The same things were measured in two ways. Each way mixes the same 12 hidden numbers, adds some noise and spreads widely along 7 directions of its own, which tell nothing about the thing.
In the rows, zero is written as 128.
Some things both ways: the first way, then the second way.
[130 113 101 141 123 138 152 129  53 128 159 159 125  77 104 147 212 109
 135  76 102  95  81 122  83 187 150]
[132 129 146 140  70 127 149 181 114  96 131 198 101 185 103 153 146 205
 158 126 107 163  82 157 144]

[ 75 140  92  85 140 116 124 121 147 114 138 120 132 154 142 100 131 173
 115 144 112 134 105  93 151 106 142]
[128 123 108 170 102 134  86 122 119 136 134 145 140 141  57 162 133 111
 176 129 156 175 120 145 103]

[147  49 155 146 164 167 136 147  96 111 158 160 110  94  85 142 122  93
 174 105 118  60 113 105 110 143 159]
[151  96  67  71 130 147  39 194 148 144 134 129 104 112 168 176 179 147
 137 133  99 122 110  77 104]

[103 116  85 125 124 134 148 137  98 132 122 130 121  89  98 115 188 106
 101 133 158 197  96 159 100  78 180]
[130 143 147 178 107 153 149 111 146 142 136 123 155 176 146 145 119 118
 139 153 118 142 159 157 134]

[ 94 108 129 106 148 140 171 129  91 100 146 180 112  92 115 152 106 123
 113 141  64  65 142 135 141 131 153]
[132  82  92  59 105 147  61 198 158 116 109  97  88 148 103 160 186 111
 182 181 147 151 101  86 136]

[108  97  95 109 119 177 134 171 134 140 130 102 162 100 106  98 186 107
  87 111 139 143  88 124 100 129 145]
[151 160 134 172 164 152 140 145 178 107 131 132 127 134 156 171 145 167
 148 164 113 120 138 131 158]

[156 124 121 132  90 123 151 112  83 124 145 153 117 131 122 171 212 138
 179  76 120 108  61  99  88 166 120]
[124 104  86  90 123 112  91 141 145 122 113 134  62 153 134 152 169 133
 131 157  88 146 120 169 129]

[122 109 147  76 148 108 134 122 138 101 146 133  93  87 154 142  70 117
 140 157  98 126 174 127 149  90  96]
[113 140 135 112 106 143 165 106 138 126 134  95 172  98 112 118 145  79
 110 125 147 109 147  92 152]

[135 135 140 132 174 133 127 108 116 114 144 133 120  97 200  97 108 124
 156 122  73 152 106 108 175  93 110]
[175 115 152 180 132 173 200 145 144 131 152 145 188 152 119 136 152 106
 133 104 126  94 215 125 134]

[176  91 103 136 175 140 117 110 116 107 160 147 123  94 134 144 155  81
 118 139 112 127 134 133 152 102  62]
[152 155 126 124 131 115 211 121 115 109 169  56 173  60 107 151 132 105
 105  97 119  52 152  56 135]

[135  72 120  93  91 148 141 127 180 102 138 112  95 110 130 137 106 149
 127 143 160 162 125  95 134 138 139]
[108 120 121 108 136 136 101  94 143 179 101 143 139 137 134 126 142  57
 124 166 147 177 147 162 121]

[108 135 121 117 173 165 123 120 165 107 136 133 145 147 152  97 105 148
 118 145 100 160 102 117 163  65 144]
[133  96 135  88 155 103 108 108  91 124 135 134  93 137 115 109 125 148
 119 118 124  83 145 141 121]

[149  60  73 139 157 191 103 130 171  97 129 136 123 111  97 111 148 118
 114 119 142 168 126 106 109 108 124]
[155 174 240 215 157 168 174  94 130 135 119  95 195 140 186 141  77 145
 128 130  99  84 172 129 167]

[ 94 109 119  99 113 160 125 117 168 112 116 116 136 137 162  62  63 150
 157 177 120 137 181 134 174  85 158]
[129 141 174 131 119 118 140 134  78 115 132 200 137 127  69 119  95 187
 150 116 167 145  80 113 146]

[ 95 112 161 121  92 133 140 122 149 128 106 134  92 123 118 101  59 149
 163 149 117 163 151 153 139 108 189]
[102 139 130 114 109 106 149 152 114 110 106 150 125 168 139  99 137 161
 132 132 138 110  88 142 151]

[135 134 146  95 154  88 138 120  97 132 127 119 114 147 170 136 134 136
 183 130  68  66 105 107 143  90  99]
[128 121  97 133 156 135  71 110 125 134 126 136 118 125 154 132 103 125
 119 139 149 142 117 146  97]

[142  78 133  96 166 136 110 111 158  87 124 142 126 151 153 126  56 137
 167 167  72  84 199 113 170  81 104]
[ 92 140 138 126 129 115  64 122 130  98 119 103 107 154 119 110  93 162
 159 181 189 145 107 142 122]

[100 107 141 140 108 149  91 124 147 116 107 165 151 145 148  87  68 128
 184 142 124 101 150  92 155 123 114]
[139 155 125 179 178 107 105  87 143 148 136  68 139 115 144 141  98 110
 123 148 135  83 208 106 131]

[135 120 132 167 106 142 108 120 100 135 124 161 127 113 103 114 118  81
 182 128 126  96 100 176  92 114 132]
[131 101 126 149 160 111 123  82 117 122 165 144 138 146 134 131 109 129
 126 137 117 126 146 144 104]

[101 116 159 109 142 148 140 114 168 106 139 152 101 125 149 127  72 157
 134 152 153 160 115  74 169  93 163]
[116  97 163  99  94 169 104 131 110 143 146 186 129 157 133 117 154 125
 141 136 137 148 143 185 129]

[129  71 151 128 143 182 135 146 172  91 170 151 108  93  67 141 101 126
 126 118 132 103 119 105 114 163 140]
[ 95 106  97 127 116 119  71 123 120 123 124 144 134 133 108  99 160  94
 155 133 171 132 132 157 129]

[ 99 139 136 136 111 116 107 110 110 138 120 147 129 163 135  90 103 157
 193 111  59  69 127 121 140 161 133]
[138 119 101 116 149 112  86 142 139 182 114 169 100 147  83 182 183 123
 147 115 107 120 142 124 120]

[131 137 119 149 139 140 129 100 114 115 171 167 138 109 130 132 173 138
 115 103 101 129 108  97 159 188 104]
[147 107  98 106 106 140 131 169 140 144 152 161 125 119  67 178 213 105
 161 118 119 125 156 117 136]

[ 87 120 102 118  96 187 162 120 114 147 150 153  80  86 106 109 108 101
 122 155 155  59 108 161 119 131 149]
[138 116 128  82 120 116 128 148  87  96 131 112 157  89  81 123 136 137
 160 123 142 137  69 130 106]

[ 63 118 133  98 125 167 155 167 117 134 158 135 128 112  66 117 140 137
 113 104 120  85  78 128  86 154 205]
[144 119 115 181 140 171  84 128 150 148 109 149 137 169 120 142 136 114
 156 132 145 126 159 145 133]

[150 121 132 125 118  96 108  86 139 122 101 143  94 152 153 136  70 135
 179 162  81  95 148 151 138  97 107]
[ 84 119 155 143 135  95 138  73 110 125 131 143 141 175 104 103  96 104
 130 147 168 154 120 175 102]

[118 123 128  90 185 143 130 138 150  97 134 129 116  95 167 119 106 139
 130 109  43 123 134  90 135 100  80]
[126 107 125 112 156  96  68  77  98 152  90 119 130  88 156  94 108  86
  88 115 120 136 149 143 116]

[124  66 122 140 125 131 115 148 110 107 152 159 110  94  76 150 102  98
 127 110  94  64  92 132  95 181 135]
[155  92 135  93 113 143 129 181 116 126 158 186 128 121 126 209 166 153
 153 122  82 160  44  65 128]

[134  99 102 136 129 206 130 107 153 130 144 141 138 105  95 106 136 122
  93 147 150 149 167 160 125 141 192]
[136 117 155  84 143 114 137 138 123 116 131 152 146 121 104 120 134 168
 120 118 130 116 109  68 132]

[117 144 100 142 120 150 129  76 150 106 144 170 111 132 106 124 130 162
 107 136 112 189 145 152 147 137 153]
[126 102 141 113 108 127 125 130 120 129 120 122 139 160  83 127 152 107
 166 143 132 139 133 144 131]

[169 111 129 120 142 173 148  98 145 128 145 140 109 152 100 152 157 132
 142 133 122 120 136 150 130  98 127]
[151 134 161 127 161 146 137 101  83 105 127 122 147  91 147 104  74 149
 105 112 145  96 103 131 127]

Other things, the second way, with their names:
z115: [163  98  92 157 133 158  80 148 128 123 155 124 185 112 151 164 124 126
 155 119 117 155 101  92  78]
z892: [121  94 157  73  97 148 130 142  87 175 125 247  98 157  83 121 157 118
 121 108 157 142 133 143 150]
z591: [149 118 103 122 186 116 128  92 103 158 113 147 150  88 152 111  97  94
  81 106 144  98 129  73 131]
z816: [141 162 104 176 191 100  80  94 140 106  95  69 123 114 173 109  81 157
 121 155 124 100 145 152 127]
z464: [129 121  91 133 139 106 130 124 133 104 152 124 122 132 143 133 141 141
 123 130 112 100 135 121 128]
z515: [ 99 125 138 182 168 112  39  79 132 135  83  98 148 161 169  92  73 106
 137 157 167 137 132 151 113]
z827: [138 136 139  88 103 108 222 141 143 121 139  82 152 108  42 146 207 102
 128  95 104  52 175  60 168]
z158: [153 130 154 142 110 176 147 183 142  89 140 103 145 161 146 164 133 161
 176 163 127 129 102 138 128]
z180: [130  88 127 119 147 117 137 110 116 118 177 159 135 147 138 138 120 141
 114 126 118 119 128 103 106]
z744: [142 129 174 133 135 151 166 105  87 103 149 182 118 138  73 119  98 171
 136 122 159 114 116 150 150]
z356: [107 125 127 141 137 110 105 122 143 132  79  93 114 171 120 102 141  84
 151 161 161 120 174 182 141]
z273: [ 73 152 159  76 127  80 152 103  93 159  88 167  71 188 100  78 142 139
 118 140 156  73 132 192 177]
z766: [160 150 128 144 123 126 143 146 127  89 145  90 121  80 111 180 128 164
 127 109 101  96 121  70 143]
z313: [108 120 144  71 108 143  76 141 147 116 102  67 118 143 180 112 161 132
 140 169 102 125 127 182 124]
z218: [140 147 122 174 144 147 133  90 109 172 150 168 120 140 149 143  65 113
  99 144 168 137 169 142 117]
z532: [120 140 152 127 113 135 114 118 118 144  99 143 113 149 157 131  97 134
 116 148 125 147 104 130 148]
z486: [155 126  94 118 118 105 135 170 108 104 141 155 154  83  91 156 141 166
 122  78 122 138  76  67  94]
z389: [ 91 110 112 112  78 103  94 145 127 109 134 119 119 167  75 146 178 133
 177 128 122 131  94 138 119]
z60: [128 125 103  73 156 132  53 127 130 159 121 161 104 103 134 143 138 150
 117 142 134 139 106 109 113]
z253: [167  99 131  74 140 138 143 146 134 143 162 159 113 112  91 195 177 142
 130 126  80 137 135 107 109]
z309: [121 132 161 121 152 134 153 100 146 141 134 165 141 155 111 135 127 138
 115 138 135 130 138 123 127]
z442: [117 131 158 110 153 116 110 112 121 163 130 152 122 110 133 145 125 117
 114 138 142 114 142  83 155]
z932: [141 133 165 189  97 153 165 172 177  95 139 134 168 174 156 167 149 151
 157 151 106 155 139 102 154]
z152: [121 108  82  97 109 108 148 139 126 131 164 148 100 141 114 144 161 123
 104 116 127 105 155 121 109]
z101: [130 111 114 123  96 116 138 125  85 138 152 189 132 137  29 153 165 121
 173 109 134 168 113 206  93]
z756: [138 101 155 133  93 149 124 159 126  97 135 113 127 159 107 154 137 126
 173 150 132 144 118 115 144]
z42: [109 100  88  92 108  82  73 116  80 144 148 158 116 113 110 143 113 139
 113 100 123 147  75  92  86]
z280: [ 78 115  69  48  46  58 127 135  97 136 108 131  75 127  36 119 200  87
 122 101 130 130 111 140 137]
z391: [ 88 145 100 138 114  69 164 101 140 134 141 124 116 167  96 119 173 115
 118 120 121  84 186 169 131]
z136: [145 129  64 138 139 101  90 166 188  99 119   7 124  99 110 175 201  92
 168 146 104  81 179  77 139]
z837: [180 119 163 123 157 153 146 122 134 142 140 172 132 105 110 188 149 155
 120 111  69 134 132 105 139]
z55: [121 144  82 125 143 100 129 125 118 115 158 127 118 115 148 122 124 160
  99 113 136  85 134 136 100]
z632: [116 129 136 125 126 122  97 140 121 135 104 127 154 143 107 128 147 129
 159 124 136 129 102 138 116]
z741: [132 102 170  79  99 140 125 134  94 141 138 124 118 162 100 129 153 146
 145 114  98  84 143 150 127]
z497: [154 123 151 166 129 132 152 119 119 119 133 108 148 164 142 132  75 143
 119 134 125 128 152 119 108]
z71: [ 80 162 162  96  77 115 209 154 169 121 114 144 100 188  32 154 252 129
 165 127 116  80 149 171 196]
z828: [152 119  79 176 142 122 126 127 147 120 161 104 142 130  91 167 111 107
 135 132 163 129 159  66  98]
z260: [136 172 148 145 131 140 148 119 129 119 133 138 138 120 114 147 120 188
 118 105 112 101 111 123 136]

Some of these things the first way, each followed by its name:
[141  80  96 107 128 195 134 137 141 150 125  99 131 146  69 106 185 113
 136 136 185 161 140 163  88  67 193] => z260
[146  98 116 107 142 147 118 124 131 131 131 112 128 112 132 116 112 104
 130 147  97 115 155 168 121 102 139] => z309
[106 170 139 112 146 112 134  69 128 124 141 191  79 134 156 168 110 177
 120 116  85 129 137  77 159 150 108] => z313
[ 91 117 102 118 202 170 132 127 125 106 148 157 111 107 112 104  96 111
 104 146  97 146 117 154 139  43 169] => z741
[148  79 151 144 172 170 120 146 126 144 133 134 139 115  83 125 136  86
 115 129 126 137 126 150 126  95 156] => z55
[117  85 121 144 117 175 131 137 127 134 128 159 162 137  67 133 153 111
 100 143 169 126 116 139 117 131 205] => z828
[114 158 151 150 142  89 107  84  99 140 123 170  95 148 129 119  90 140
 183 130  68 101 140 147 147 122 131] => z115
[110 133 183 137 121 103 128 118  87 139 148 181 126 114 136 161 104 118
 141 118 109  85  97  97 146 173 145] => z152
[ 99 152 153 116  85 131 152 116 142 144 123 125 126 133 122 107 126 158
 135 143 124 152 125 150 143 133 171] => z591
[197  95 113 133 193 137 106  90 126 113 152 123 121 134 148 131 156 132
 152 106  48 116 161 119 152 137  87] => z486
[109 119  73  98 107 169 140 150 102 139 149 100 140 100 154  94 195 108
 146 108 156  90  48 102  86 123 129] => z837
[159  37 159 111 143 130 124 159 113  95 152 127 142 103 124 146 101  88
 162 126 102 100 135 116 140 123 118] => z218
[125  77  89 110 151 171 129 129 158 108 157 116  90 112 104 110 123 138
 125 128 127  96 101 105 115 137 147] => z632
[116  99 109  97 127 180 105 146 181 112 137 104 148 141 127  88 125 147
 139 105 110 149 119 103 118 123 120] => z816
[ 99  72 117  81 143 138 152 170 117 104 132 124 116  82  99 135 117 109
 107 126  90 126 135 139  99 103 159] => z532
[170  71 138 144 172 142  84 123 167  90 137 129 137 124 125 121  74 102
 146 144 108 163 126 142 137  83 134] => z180
[114 109 103 117 152 127 113 153 130 117 143 103 138  85 150  95 149 107
 112 124 133 158  65  97 125 108 123] => z391
[154 125 108 125 118 121 129  91 117 124 137 142 103 133 132 142 160 143
 157 115  91 114 139 129 127 147  92] => z71
[ 74 141 132 122 123 128 130 124 141 130  98 161 152 123 146 102 102 146
 103 165 107 120 159 104 171 125 142] => z442
